There are 5 ways to turn a row about zero (a turn may also mirror it). The second row of each pair is the first, turned, with some noise. The first 30 pairs use one turn. New pairs use 2 turns, one after the other, and a turn may come again.
Some pairs, each with its turns in order after it:
[  8  13  15 -28 -18]
[ -8  20  22   1 -25]	j_497

[11 -1 -9 11  9]
[ 8  3 19 -2  0]	j_376

[-28   7 -10   3  25]
[ 20 -21  -3 -16 -23]	j_376

[ 23  -9 -20 -10  11]
[ -3 -14  30   8  11]	j_376

[-25 -18 -26   8  16]
[  8  -3   1 -37 -23]	j_677

[-20   2   5  16 -11]
[-19 -18  -4 -11   3]	j_843

[ 28  27  23  -6 -16]
[ 15 -15 -10  33  27]	j_54

[13 28 20  5 -5]
[  7  -3   0 -11 -34]	j_497

[-19 -12 -27 -28  29]
[ 11  36   1 -32 -23]	j_677

[ 28   0 -16  28  10]
[ 17  16  15 -26  23]	j_843

[  8  20 -23  29  -7]
[  2 -22 -18 -21  28]	j_677

[ -1  -8   4 -23  15]
[ -3  -4  16 -18  15]	j_54

[ 18   7   5  16 -11]
[ 5 24  5  2 11]	j_376

[ 10 -12  20  26 -21]
[ 14  20   7  33 -12]	j_54

[-14   1  20  18   0]
[-14 -11  -7 -21 -13]	j_843

[  8 -18 -13 -12  14]
[28  0 -6 11  9]	j_843

[ 23   0 -13 -16   6]
[ -7  28 -12 -10   0]	j_497

[-24  -7 -11   5  -3]
[  7   7  -5 -19 -19]	j_54

[ -7 -30 -19 -15  -4]
[-13 -21   7  28 -14]	j_376

[ -8 -10   4 -18  15]
[  0  -5  18 -19   8]	j_54

[-21 -22  -8  23  18]
[ 11 -20  -7 -21 -28]	j_677

[ -4   5  19 -19  16]
[  8   1  -4   9 -29]	j_843

[ -2 -17 -26  26   9]
[ 15  -6 -22   2  30]	j_497

[  2 -30 -16   5 -27]
[-10   9   6  39 -10]	j_376

[-13 -21  27  24  -4]
[ 10 -32  21 -12  11]	j_497

[-2 -7 26 19  9]
[  8  -4  24  18 -15]	j_54

[16 22 24 11 13]
[  1 -13  -8 -21 -29]	j_497

[  8   1 -25 -12   9]
[ 16  18   4 -17  10]	j_677

[ 30 -28   3  -1  -6]
[ 14  25 -24  -2  16]	j_843

[ 12 -22  -8   2   2]
[21 -6 15 -4 -4]	j_677

New pairs. What belongs after each?
[-16   6  -3 -15 -13]
[ 10  -3  17  15 -10]	j_376 j_376

[-27 -23   0 -13 -22]
[28 -8 -2 25 21]	j_376 j_497

[-14  13  -5  26 -13]
[-11 -22   2  12 -22]	j_677 j_376

[  1  13  -2 -25 -25]
[ 10 -17  28  -6  11]	j_54 j_376

[ 12 -13  13  25  14]
[-21 -25  -4  11  -6]	j_54 j_677

[  3  11 -26 -30  22]
[ -8  27 -10 -36   0]	j_843 j_843

[  3 -16  13  10   1]
[  7  14   5  10 -13]	j_497 j_677

[ -4 -26 -20  10  19]
[-24   0   1  14  27]	j_677 j_376

[-15 -25 -18  21  27]
[-39 -11 -11  22 -13]	j_54 j_843

[ 13 -13 -13 -10  22]
[ 14 -13  12 -19  -8]	j_54 j_54

[ 20 -20   2  -7  16]
[-15   2 -18   9 -20]	j_54 j_677

[  2 -10  -9  16 -15]
[-21  -2 -13   3   8]	j_843 j_497

[-15   1  24 -13 -26]
[  5  12 -24  -7 -27]	j_677 j_376

[14 15 25  3 28]
[ 14 -21  -6 -22  23]	j_677 j_677

[-26  27  29 -21  18]
[ 10  -5 -44 -13 -28]	j_677 j_54

[-19 -25   4   7   0]
[-15 -17  -2 -17  14]	j_497 j_497

[-30 -12  25 -30 -13]
[ 17 -20  -7  35 -27]	j_376 j_376

[ 25 -10   4 -10  16]
[  8 -14  -9 -25  15]	j_497 j_54

[ 22 -21   6  -1  -7]
[ 11  -9   6 -27  -2]	j_677 j_497

[-21 -19  22  26 -15]
[ 15   3 -18  39  13]	j_54 j_54

[ 12 -25  14 -24  22]
[-31 -23  10 -16 -14]	j_54 j_497

[ -3 -15 -15  28  20]
[-33   6   9 -17   0]	j_497 j_54

[  3  15  -6   9 -12]
[ 3 -4  7 -3 19]	j_54 j_843

[  3 -22  -5 -20  19]
[ 26 -14   3   0  23]	j_843 j_677

[-12 -26  29  -6  -8]
[ -6   6   2  27 -30]	j_497 j_677

[ 11 -28  30  -7   8]
[  5   9   8 -24  35]	j_843 j_677

[19 11 23 -6 -9]
[-19   9  16  18  11]	j_497 j_677

[  5  17 -24  -9   4]
[  6 -25   5  10 -13]	j_54 j_376

[27 -1  7 11 19]
[-1 21 -3 16 23]	j_843 j_677

[19  5 -4 28 29]
[23 -2  5 30 25]	j_497 j_843

[-10 -17  -4  24  12]
[ 22   8 -12  18  10]	j_376 j_54

[ 17 -23  -3   4  23]
[32 -2 18  5  1]	j_376 j_54

[-19  26 -15  15  24]
[  2  37   8 -25   1]	j_376 j_497

[  5 -14  17   6 -29]
[ 6  5 -1 37  0]	j_497 j_677

[  6 -26 -24   1  -5]
[ 19 -13 -26  -9   6]	j_54 j_376

[-23  23   1  -8  12]
[ 12   8 -21  19  15]	j_54 j_843

[-25  18  22  -7  29]
[-20 -33  -3  26  14]	j_376 j_376

[-25  15  -3  -3  -3]
[-13  -8   9  21  12]	j_54 j_376

[-20 -25  16  -9  25]
[ 24  18 -27  18   7]	j_677 j_54

[  9 -26  19  12   9]
[ 1 25  2 28 -4]	j_677 j_54

[18 -4  9 -4 26]
[-25  -5  19  -2  -6]	j_376 j_497

[ 15  12 -11  -9  -9]
[-19  -5  -2 -13 -11]	j_54 j_54

[-21  16 -17 -22 -10]
[ -3  25  -1  -5 -30]	j_843 j_376

[ -9 -25 -30  15   3]
[ 14 -10  33 -20  -8]	j_497 j_376

[ 26 -27  21   7   6]
[ 18 -23  13  21 -21]	j_54 j_54

[ -6 -21  24  16 -30]
[12 33  3 -8 31]	j_54 j_376

[  1  27 -20   5  24]
[-4  1 13 19 34]	j_54 j_497

[-13  -8  26   4  -8]
[-20   9   3 -21  11]	j_376 j_677

[-18 -17  -6 -26  10]
[-20 -23 -10 -14  16]	j_54 j_376

[-7  9 -2 12 10]
[-2  3 -3  6 17]	j_376 j_54

